There are 4 ways to turn a row about zero (a turn may also mirror it). The second row of each pair is the first, turned, with some noise. The first 40 pairs use one turn. New pairs use 3 turns, one after the other, and a turn may come again.
In the rows, 128 means zero.
Some pairs, each with its turns in order after it:
[128 122 116  79 127 153 160 134 129]
[170 123 119 149 145 113 161 127 158]  z765

[138 145  96 106  90 201 111  72 151]
[115 113 154  83 126 196 150 177  81]  z125

[141 151  98 151 154 161 111 125 202]
[174 138 139 107 112 157  64  94 153]  z765

[171  74 168 120 104  85 107 122 136]
[124  75 146 105 136 143  81 180 141]  z240

[156 151  78  91 134 119 131 107  91]
[150 189 116 159 104 119 159 137 128]  z765

[ 98 147  90 169 119 121 162 105 139]
[113 143 128 171 106 151 127 125 185]  z632

[134 115 106 150 100 161 124 183 161]
[133 143 157 127 157  86  83  96 106]  z240

[107  92 133 104 151 114 129 176 171]
[169 152  94 142  98 111 154  87 112]  z125

[181  83 107 147 127 136 128  95 114]
[162 147 131  84  96  94 137 147  94]  z765

[138 148 104 123 120 129 166 144 157]
[122 161 125 135 120 106 152 149 153]  z632

[177  73  93 126 137 161 129 131 128]
[178 163 131 117 164 122 146 168 100]  z125

[142 114 132 124 132 158  93  91  98]
[125 105 167 135 130 145 128 101  85]  z632

[152  82 161 162  72 160 133 143 116]
[125 152 105 116 170 167 170  79 106]  z632

[173  97 134 165 130  39 175 148 148]
[191 138  82 136 148 108  77 113 201]  z125

[142 127 118 148 162 142 102 135 139]
[148 152 135 150 159 127 129 147 118]  z240

[136 145 192 125 140 138 125 145 133]
[103 162 127  93 126 122 126 171 134]  z240

[ 75 137 157 147 119  99 160 164  98]
[108 108 132 132  99  78 135  99 179]  z125

[ 80 121 151 119 103 137 156 129 164]
[130  72 113 127 150 152 146  98 142]  z765

[183 133  62 114 167 127 120 117 168]
[174 134 105 107 165 151  88 128  63]  z125

[ 81 135 198 149 142  99 131 106 141]
[ 77 139 147 133  77 133 149 182 115]  z240

[118 124 137 150 105  84 141 130 156]
[106 108 161 128 106 147 111 130  98]  z240

[172 145 120 147 153 133  91 123 141]
[136 161 150 111 103 134  84 147 135]  z765

[ 46 123 153 105 114 112 114 151 123]
[ 68  82 106 154 147 126 146 100 159]  z765

[131 129 150 163 154 179 131 112 154]
[157 100 167 166 107 144 132 151 108]  z125

[183  82 156 134 146 173 112 138 182]
[184 154 156 112 147  96  74 182 137]  z240

[119  74 132 141 123 101 135 144  66]
[114  55 126 118 153 104 162 141 117]  z240

[ 98 120 156 147  81 147 159 167 149]
[152 109 146 115  92 129 179 109 176]  z125

[160 121 111 123 178 187 126 126 144]
[197 172 119 130 147 108 129 141 139]  z240

[147 157 129  98  84 121  99 110 119]
[147 105 159 145 166 131 150 158 118]  z632

[126 117 120  95 106 143 176  98 129]
[123 123 137 118  98 140 190 138 137]  z632

[117 143 113 148 105 117 124 126 156]
[122 133 112 111 126 160 120 105 126]  z765

[100 134  67 155 121  79 132  99  92]
[100  78 140 168 124 130 115 114 196]  z632

[120 135 152 168  95 153 105 118  93]
[110 126 133 145 166 185 121 113 111]  z632

[ 83 107 149 102  92 156 131 191 197]
[127  71 109  97 192 140 124  98 199]  z765

[125 117 142 105 121  91  90 147 119]
[101 157  92 145 140 126 139 104 139]  z125

[ 85  77 147  82 136 164 124 108 147]
[156  99 103 116  69 140 154 125  80]  z632

[133  69  93 132 143 130 120  97 114]
[175  83 128 164 137 116 140 138 136]  z240

[107 127 172 114  81 108  95 116 139]
[ 88 134 103 144 107 170 157 120 165]  z125

[120 138 110 163 126 141 114 116  94]
[ 97 124 144 158 137 151 113 108 129]  z632

[114 144 137 169 132  91 178 131 143]
[128 112 111 142 160 162 111 117  73]  z765

New pairs. What belongs after each?
[107 166  79 125 164  91  95  96 135]
[134 119  78 110 146 141  67 119  87]  z632 z240 z632

[121 126 140 110 124  91 150 114 123]
[111 127 146 112  99 137 116 105 124]  z125 z240 z765

[178 113 140 113 148 145 112 105 107]
[150 158 162 128  97 127 141 159 109]  z240 z125 z765

[128 149 126 115 141 115 131 128 110]
[123 110 139 150 132 137 135 133 116]  z765 z240 z765

[160  92 108 119 138 128 100 187 153]
[104  89 122 162 149  79  92 132 116]  z240 z125 z125

[ 88  98 146 129 156 130 132 127  90]
[153 114  76 128 121 158 149 125 114]  z632 z765 z765

[104 158 158 125 134 130 161  94 143]
[121  91  96  90 117 147 128 158 137]  z765 z765 z240

[141 146 130 156 141  72 106 102 136]
[108  97 104 150 160 144 121 173 149]  z125 z632 z125

[112 150 107 139 114 141 146 124 160]
[107 128 164 129 154 108 129 136 144]  z765 z125 z765

[103 104 114 103 118 100 131 164 128]
[137  98 108 102 158 149 107 138 122]  z125 z632 z765

[123 108  90 120 150 159 157 163 104]
[171 157 162 112 131 126 145 161 110]  z240 z240 z125

[ 97 142 102 107 171 105 147 140 140]
[138  88 123 149 126 153  93 101 104]  z632 z240 z632

[137 172 137 128 143 104 136 128 108]
[139 127 160 136 134 123 149 144 167]  z240 z240 z632

[129 130 148 136 127 109 151 112 139]
[109 145 138 148 141 137 122 150 132]  z125 z240 z240

[ 83 126 144 135 128  89 124 106  87]
[139 120 135  74 142 129 159  87 122]  z632 z125 z240

[116 148 130 142 121  99 135 127 126]
[131 129 130 126 128  93 139 109 139]  z240 z632 z240

[ 57  97 157  88 141 163 104 168  99]
[114 167  99  95  84  50 149  96 136]  z765 z765 z765

[117 118 133 141 170  91 135 157 129]
[127 123 148 139 141 104  96 110  87]  z765 z240 z765

[117 150 168 125 132  99 142  88  91]
[107 123 129 178  70 143 130 135 124]  z765 z632 z632

[ 69 128  99 132 122 102 123 128 134]
[157  99 138 135 131 146 122 168 168]  z765 z240 z125

[128 130 125  85  97 125 144 142 155]
[132 114 114 103 131 179 125 138 115]  z125 z240 z125

[119  89 145 124  86 150 147 127 129]
[145  88 157 133 142 130 141 160 110]  z125 z240 z632

[129 120  99 152 118 137 124 107 135]
[106 130 100 113 119 110 110 132 135]  z125 z632 z125

[173  97 172 146 126 131 152 129 152]
[109 175 116 107 140 176 157 136 136]  z125 z632 z240

[121 152 123 113 147 105 169 125 122]
[149 121 126 120 162 146 120  97 104]  z632 z632 z240

[103 141 120 110 119  99 148 152 178]
[129  98 151 120 128  76 113 113 103]  z240 z632 z765

[164 135 137  94 103 165 179 104 144]
[175 137 151  87 124 159 150  97 111]  z240 z765 z125

[124 100  76 127 166 174 131 153 154]
[121 132 108 132 100  99 185  72 151]  z632 z765 z240

[102 130 145 110 131 127  82 158 111]
[ 89 140  90 150 122 163 123 129 120]  z632 z765 z765

[126 100 118 165 135  49 151  87  86]
[109  95  49 190 138 120 108 134 145]  z765 z125 z765

[115  98  97 136 183 138 126 122 168]
[142 133 114 164 113 115  89  87  90]  z125 z125 z125

[131 136 100  82 141 140  87 183 125]
[ 88  67 126 125 127 109  92  98 129]  z240 z125 z632

[ 81  99 108 150 130  92  76  84 131]
[159 166 137 190 111 139 150  97 168]  z240 z632 z240

[114 130  98 113 107 167  84 125 128]
[129 124 144 126 133 143 108 161  73]  z632 z125 z240

[117 155  94 132  90 140 139 169 117]
[156 130 115 192 137 128 112 135 140]  z632 z632 z632

[101 200 160 104 120  98 128 150 134]
[ 91 137 130 155 151 178 122 160  78]  z765 z240 z765

[114 162 128  96 156 142 127 134 110]
[100 120  98 154 120 104 119 107 122]  z632 z240 z765

[165  91 117 141 153 130 139 100 118]
[137 136 116 181 108 151 150 149 127]  z240 z632 z765

[144  81 102 132 127 188 151 104 148]
[145 181 141 104  90  76 123 127 115]  z632 z632 z240

[118  97 121 123 129 160 110 160  99]
[127  91 112  98 116 113 133  94 124]  z632 z632 z765

[193 130 154 170 108  98 125 109 152]
[ 90 129 201  96  99 121 124 123 137]  z632 z125 z765

[175 120  85 159 107 175 113 147 106]
[126 169 174 109 157  76 124 111 102]  z765 z765 z240

[113 118  76 127 141  91 135 164 138]
[ 86 102 125  88 123 147  97 139 113]  z765 z632 z765

[170 156 136 184 181 129 122 124 129]
[121 162 158 148  90 111 180 153  97]  z765 z125 z240

[145 127 172 150 138 124 153 176 165]
[127 122  70 165 143 142 130  91 149]  z765 z765 z125

[141 134 165 120 188 103 114 103  90]
[ 73 136 113 178 105  98 143 136 158]  z125 z765 z240

[115  82 164 131 169 104 130 115 129]
[175 142 126 165 129  96 126  91 120]  z632 z240 z632

[122 132 111 200 127 132  77  45 108]
[169 132 104 110 155  99  42 139 194]  z125 z125 z125

